All groups share one centre, and each spreads out both ways along 10 directions, with some noise.
In the rows, zero is written as 128.
Some rows, each with its group after it:
[122  97 209 117 145 130 136 201 149 125  88  80 118 152 125] | (0)
[128 114 156 114 126 155 125 142 117 110 111 114 128 121 133] | (4)
[ 78  88 121 107 172  79 105 146 114 195 159 102 103 122  96] | (1)
[111  88 157 121 127 190 159 128  95 118 161 129  80  47 109] | (2)
[106 138 142 138 135  94 100 166 115 147 140 154 132 143 117] | (0)
[131 106 137 138 137 126 115 145 178 129 133 120 115 142 132] | (5)
[140  84 159 128 183 117 113 120 122 125 142 144 126 117 114] | (1)
[138 111 143 162 144 111  83 121 195 116  88  73 122 106 118] | (0)
[110 140 126 122 111 123  98 138 109 146 124 100 115 149 105] | (4)
[114 147 101 112 129 136 103 116  70 130 160 114 162 166 127] | (0)
[171 134 137 120 148 112 116  87 152 134 122  85 139 108  86] | (0)
[107 127 100 132  96 101  74 104 196 167 133 156  92  77 128] | (0)
[ 72 135  16 150  99 164 173 157 117 121  97  99  62 139 135] | (5)
[154 171 131 125 139 153 106 126 140 134 190 203 106  91  80] | (0)
[126 114  89 121 117 144 122 172 113 118 201 128 139 129  98] | (2)
[131 143 127 127 119 113 137 144 144 141 104 103 117 128 109] | (2)
[127 151 153  89 185 118  98 188  99 158 103  50 124 195  52] | (2)
[153 132 160  65 108 111  99 131 108 182 166  66 121 138  35] | (0)
[ 77 118 172  54 124 174   5 149  90 177 210 133 135 183 129] | (2)
[122 118 153 175 139 150 102 184 134  90 144 145 130 182 143] | (5)
[ 92  76 105 124 168 186 120 118 116 113 159 145 100 154 170] | (3)
[144 136 151 129 148 128  98 155 155 124 131 111 136 158 110] | (4)
[ 96 185 108 110 152 128  59 116 135 171 166 171 138 182 141] | (2)
[ 85 109 126 134 114 145  52 130 135 121 121 191 116 153 191] | (3)
[ 99 130 134 141 134 113  98 163 162 182 206 105  94 112  73] | (4)
[135 149 161 161 147 133  76 120 105 114 107  90 131 160 103] | (4)
[167 159 171 130 154 149  91 121  86 101 149 165 155 176 108] | (5)
[161 182 154  17 148 148 131  94 111 153  61 137 153 173 136] | (4)
[124 117 174  94 124 148  46 146 131 147 183 137 139 184 125] | (5)
[160 138  97 161 169 152 148 105 139 102 116 132  91 158 100] | (1)
[150 112 138 140 123 110 119 121 139 124 110 104 119 139 104] | (0)
[164 104 127 144 158  54 121 114 123 131 108 137 147 146 104] | (2)
[131 131 124 129 108 102 135 134  79 129 136 154 143 122 117] | (3)
[152 124 164 151 154  85 186 136 191 134 117 112 139  49 117] | (1)
[143 194 136 144 155 110 116 144 129 112  89 190 148 130 132] | (3)
[153 172 175 167 133  91  79 163 199 137 158 118 148  77  75] | (3)
[ 92 129 132 134 103 142  88 142 144 139 143 129 115 132 149] | (2)
[125 146 133 137  40 111 118 105  55 130 188 177 165 126 137] | (2)
[120 122 131 107 104 149 123 149 118 137 153 116 115 123 109] | (0)
[114 143 135  54 156 112 144  91 133 189 150 164 135  82 138] | (5)
[140 147 147 138 137 137 134 136  81 111 156 172 146 129 119] | (5)
[152  80 161  92 128  82 111 163 149 158 130 111 118 135  79] | (1)
[178 145 152 104 152  95 145 141 139 109 107 140 190 132 126] | (4)
[148 149 166 106 141 142 123 157 166 142 161 159 129 169 123] | (5)
[ 68 119 159 115 129 133  76 168 172 147 126 166 124  75 178] | (3)
[177 150 123  74 142 113 132  72 136 167  97 113 115 200  98] | (3)
[125 125 104 134 100 104 138 140 119 142 120  93 114 108  94] | (5)
[150 130 118 141 127 141 135 119 164 108  87 102 107 140 126] | (0)
[149  92 165  92 142 162  78  75 112 120 163 175 136 170 155] | (3)
[168  78 159 155 155 149 113  88 123  81 130 149 133 159 146] | (3)
[133 112 153  89 115 111 137 129 199 157 121 121 125  79 138] | (2)
[ 77 137 167  97 135 134  64 148 138 164 136 102 138 137 149] | (1)
[175 163 116  95 119 117 133 122 214 141  86 120 126 151 119] | (4)
[117 154 125  76 114 168 145 164 109 145 126  92 114 169 107] | (0)
[119 114 134 139 156 115 110 110 117 132 106 166 110 158 147] | (4)
[151 130 162 126 110 133 107 158 188 148 145 172  62  89  74] | (0)
[ 77 123  98 130  45 114  88 131 130 181 151  80  83 101 101] | (4)
[133 140 131 124 113 130 149 149 138 127 112 116 117 106 108] | (3)
[103 141 118  99  76 111  98 136  82 158 161 148 145 132 124] | (1)
[ 93 157 146  70 102 117 112 191 110 179 125  83 127 129  94] | (3)
[144  81 136  79  74 149 139 174 114 125 175  88 131 105  86] | (2)
[101 132 142 132 110 148 117 154 102 122 161 119 144 101 133] | (1)
[123 127 115 111 142 111 125  92 121 144  87 101 118  92 116] | (5)
[110 128 123 177 108 150 131 125 115 106 130 146 103 107 142] | (2)
[125 175  94  99 123  79 144 105  87 175 137 162 143 125 103] | (1)
[138 106 143 139  93 138  95 118 172 114 119 116 117 110 137] | (4)
[120 137 110 125 125 130 159 146 111 141 152 112 115 103  97] | (1)
[146 141 135 143 152 119 140 113 128 105 103 191 139 111 150] | (3)
[130 124 117 159 121  76 137 148  74 123 150 139 153 118  99] | (1)
[116 177 158  84 144 143 107 156 151 155 143 154 136  97 121] | (3)
[154 155  99 139 139 113  93  77 103 138 165 180 132 193 113] | (1)
[ 80 153  92 127  87 110 134 152 100 168 163 106 126 110 114] | (1)
[146 129  77 124  67  51 184 158 123 151 115  94 137 115  80] | (2)
[177 164 128 128 128 163 154 120 142 108 141 170 115 158 110] | (5)
[148 203  63  30  67 108 148 116  75 194 178 148 155 150  74] | (4)
[171  70 139 119 100 111  73  61 104 128 203 131 152  90  91] | (5)
[187 148 103  90  99 151 186 140 149  90 101 138 149 127 120] | (4)
[116 151 132 135 169 137 108 140  76 115 112 123 140 153 121] | (5)

New rows, each followed by its group:
[146 143 110 122 115 128  95  94 119 140 167 164 122 132 103] | (0)
[136 136 149  95  59 112 131 127 109 150 174 143 166 105 127] | (2)
[143  94 110 135 123 158 149 147 146 101 126 110  91 111 103] | (2)
[140 153 153 107 188 112 109 102 111 137 144 137 183 142 135] | (0)
[148 143 158  92 121 180 181 169 176 120 125  77 114  80  98] | (2)
[150 139  75 175  90  75 109  72  97 126 135 176 137 145 122] | (4)
[139 150 160  91 163 137 143 152  94 148 108  80 109 137  64] | (2)
[123 138 106 127 138  84 141 103 141 153 132 117 147  72 119] | (0)
[ 84 109 175 104 186 111  70 164 120 141  66 114 142 190 172] | (3)
[160 108 129 154 137 139 135 100 108  91 163 119 154  90 111] | (0)
[ 99 143 139 130 168 141 100 137 111 147 115 113  94 147 108] | (2)
[146  94 130 210 127 139 129 140 163  71 115 121 102 115 128] | (4)
[133 131 168 124 167 126 136 164 162 139 129  98 126 107  99] | (4)
[110 142 156 101 155  91 116 149 124 171 111 107 138 133 113] | (4)
[145 166 116 137 167  98 167 125 136 134 105 120 142 108 109] | (0)
[155 122 138 119 167 190 116 166 104  74  70  94  94 178  89] | (1)
[127  91 175  71 170 134 133  87 152 133  98  25 190 108 173] | (0)
[149 140 159 109 145 125 103 138 187 126  62  99 128 159 135] | (4)
[100 134 187  66 145 139 106 183 125 172 191  82 146  60  83] | (0)
[113 103 155 105 152 116  80 161 134 148 141 104 132 143 112] | (2)
[119 134 150 115 192  60 143 128 112 167 128 131 154  90 109] | (1)
[146 136 153  29 103 160 162 144 124 148 158 124 156  80 114] | (4)
[139 159  75  88  98 103 195 144 142 164 128 129 116 108  93] | (4)
[121 124 163 145 153 103  61 180 160 134 133  93 144 175 111] | (4)
[101 185  90 161 160 124 154 183 188 134 106 125  99  84 116] | (3)
[109 106 189  83 149 118 148 159 146 155 112 127 140 120 160] | (0)
[205 225 145  81 143 144 153 109 137 129 107 148 154 173  87] | (1)
[129 169 103 104  89 182 133 131 109 124  93 112  84 148 101] | (5)
[106 114 120  77  96  75 175 142 130 180 131 133 140  54 130] | (4)
[128  53 149 134 100  97 133 157  86 123 196 148 141  69 102] | (1)
[117 126 126 125 142 101 117 140  99 143 128  91 139 114  96] | (5)
[148 149 147 122 185 131 140 128 140 132  95 112 108 134  95] | (2)
[142 135 114 148 128  74 134 112 149 150 129 142 130 134 113] | (1)
[105 140 139 166 110  65  61 100 158 179 124  87 110 115 101] | (4)
[116  77 146 120  98 121 109 115 121 134 135 155 124 148 166] | (0)
[ 86 145 175 144 119 124 121 177 211 141  82  53 130  90 159] | (1)
[180  68 130 111 142 149 132  98 186 104 129 151 103 107 126] | (2)
[197 122 100 191  99  75  99  86 106 110 113 143 101 197  60] | (0)
[140 150  83  69 108 133 191  93 161 198 202 118  95  67  69] | (3)
[175 105 149  76 115 154 153  67 141  94  67 191 147 107 193] | (4)
[180 160  54 106 187  19 161 132 167 168 131 141 169 154  71] | (2)
[141 129 141 193 141 121 117 133 151 101 101  91 109 124 106] | (4)
[105 123 164 178 186  95 126 140 142 150 130 103 101  94  98] | (4)
[115 118 139 135 134 121 133 158 121 138 148 113 120 108 106] | (4)
[105 113 132  95 148 154 117 138 122 151 192 147 121  88 116] | (2)
[127 116 101 156 126 108 150 175 149 123 133 127 114 135 112] | (4)
[173 119  98 157 103 125 166 102 139  92 141 171 129  96 124] | (4)
[ 93 156 133 103 130 159 113 177 112 138 123 153 119 194 151] | (0)
[158 151  79 122  97  76 111 197 220 148 153 107 145 178  87] | (4)
[ 94 143 108 166 126  93 118 176 155 141 113 126 109  98 118] | (0)
[112 166 129  88  61 110 115 162 124 169 139 108 142 135 111] | (1)
[140 174 148 111 110 122 115 129 149 143 125 128 149 142 127] | (1)
[119  50 151 165 175  88 110 176 125 113 102  92 106 123 100] | (1)
[ 99 145 102 108 152 116  78  85 118 143 118 107 178 170 177] | (0)
[120 107 129 148 122 165 124 131 173 102 146 145 111  58 147] | (0)
[112 137 143 122 136 132 116 142 106 131 127 138 130 130 133] | (5)
[153 118 124 114 175 115 115  52 175 139 104 160 127 114 154] | (5)
[169 113 140 146 168  98 175  88 160 131 163 147 140  63 106] | (3)
[106 117 113 127 113 140 131 142 132 140 109 122  84 136 126] | (4)
[101 150 148  35 148 132 153 126 119 182 128 124 159 140 162] | (0)
[126 122 156 157 139  73 159 143 181 139  93 162 127  90 155] | (5)
[135 147 131  92 167 117 107 108 126 171 168 124 134 161  99] | (3)
[135 198 120  94 160  99 108 124  77 170 173 173 156 162  86] | (0)
[136 104 107 165 197 188 155 154 145  73 185 148 129 155 145] | (5)
[123  83 149 172  82  83 102 186 149 130  74  84  76 175  96] | (0)
[161 141 146  75 104  92 155 142  93 186 166  92 115 113  21] | (0)
[176 136 124 152 111 123 187 124 159 113 162 188 119 112 115] | (5)
[ 91 158 140 112 175 163 129 165  99 117 156 150 172 128 165] | (0)
[137 122 125 148 121 130 136 156 104 112  94  83 100 151  84] | (2)
[152 139 135 114 167 125 196 132 158 133  93 100 114 102 105] | (3)
[104 143 118 124 143 167 128 145 120 131 130  97 104 128 116] | (1)
[142 152 138 114 166 109 154 109 136 140  73 137 121 135 125] | (4)
[137 127 152 104 115 127 114 128 103 142 132 118 125 142 104] | (2)
[ 80 112 135 104  95 156 128 117  59 143 104 107  91 101 132] | (4)
[121 100 106 133  77 131 142 142 200 138 101 100  74 105 128] | (5)
[130 130 112 182 109 150 132 133 132 109 137  98  86 115  91] | (4)
[137 119 100 105  98 109  94 121 158 164 150  98 110 163  92] | (5)
[152 119 108 130  60 128 178 110 157 122 139 111 119  38 109] | (4)
[115 120 127 118 134 122  56  81 154 147 148 170 141 128 166] | (0)
[147 147 170 142  42 116  68 111  61 118 113 173 128 139 113] | (5)
[102 116 119 109 115 146  76  77 111 136  98 153 108 126 165] | (5)
[ 98 125 121 149 101  10 200 218  83 181  75  85 112 151  82] | (0)
[154 111 182  65 115 116  94 134 130 148 138 151 149 126 116] | (1)
[108  89 235 143 148 179  75 104  94 108 110 130  94 111 147] | (2)
[127 121 147 134  99 120  99 188 150 137 151  95 120 167  98] | (5)
[151  95 181 153 127 148 153 168 151  97 145 158 100  77 107] | (0)
[ 57 129 152 129 170  91 105 189 164 172 174 135 145  41 140] | (3)
[117 165 138  97 138 156 107 176  86 144 206 111 143  98  63] | (0)
[141 136 122 122 125 123 124 133 128 134 159 142 131 135 107] | (4)
[115 177 178 106 184 123  79 187 112 154 168 145 153 137  88] | (0)
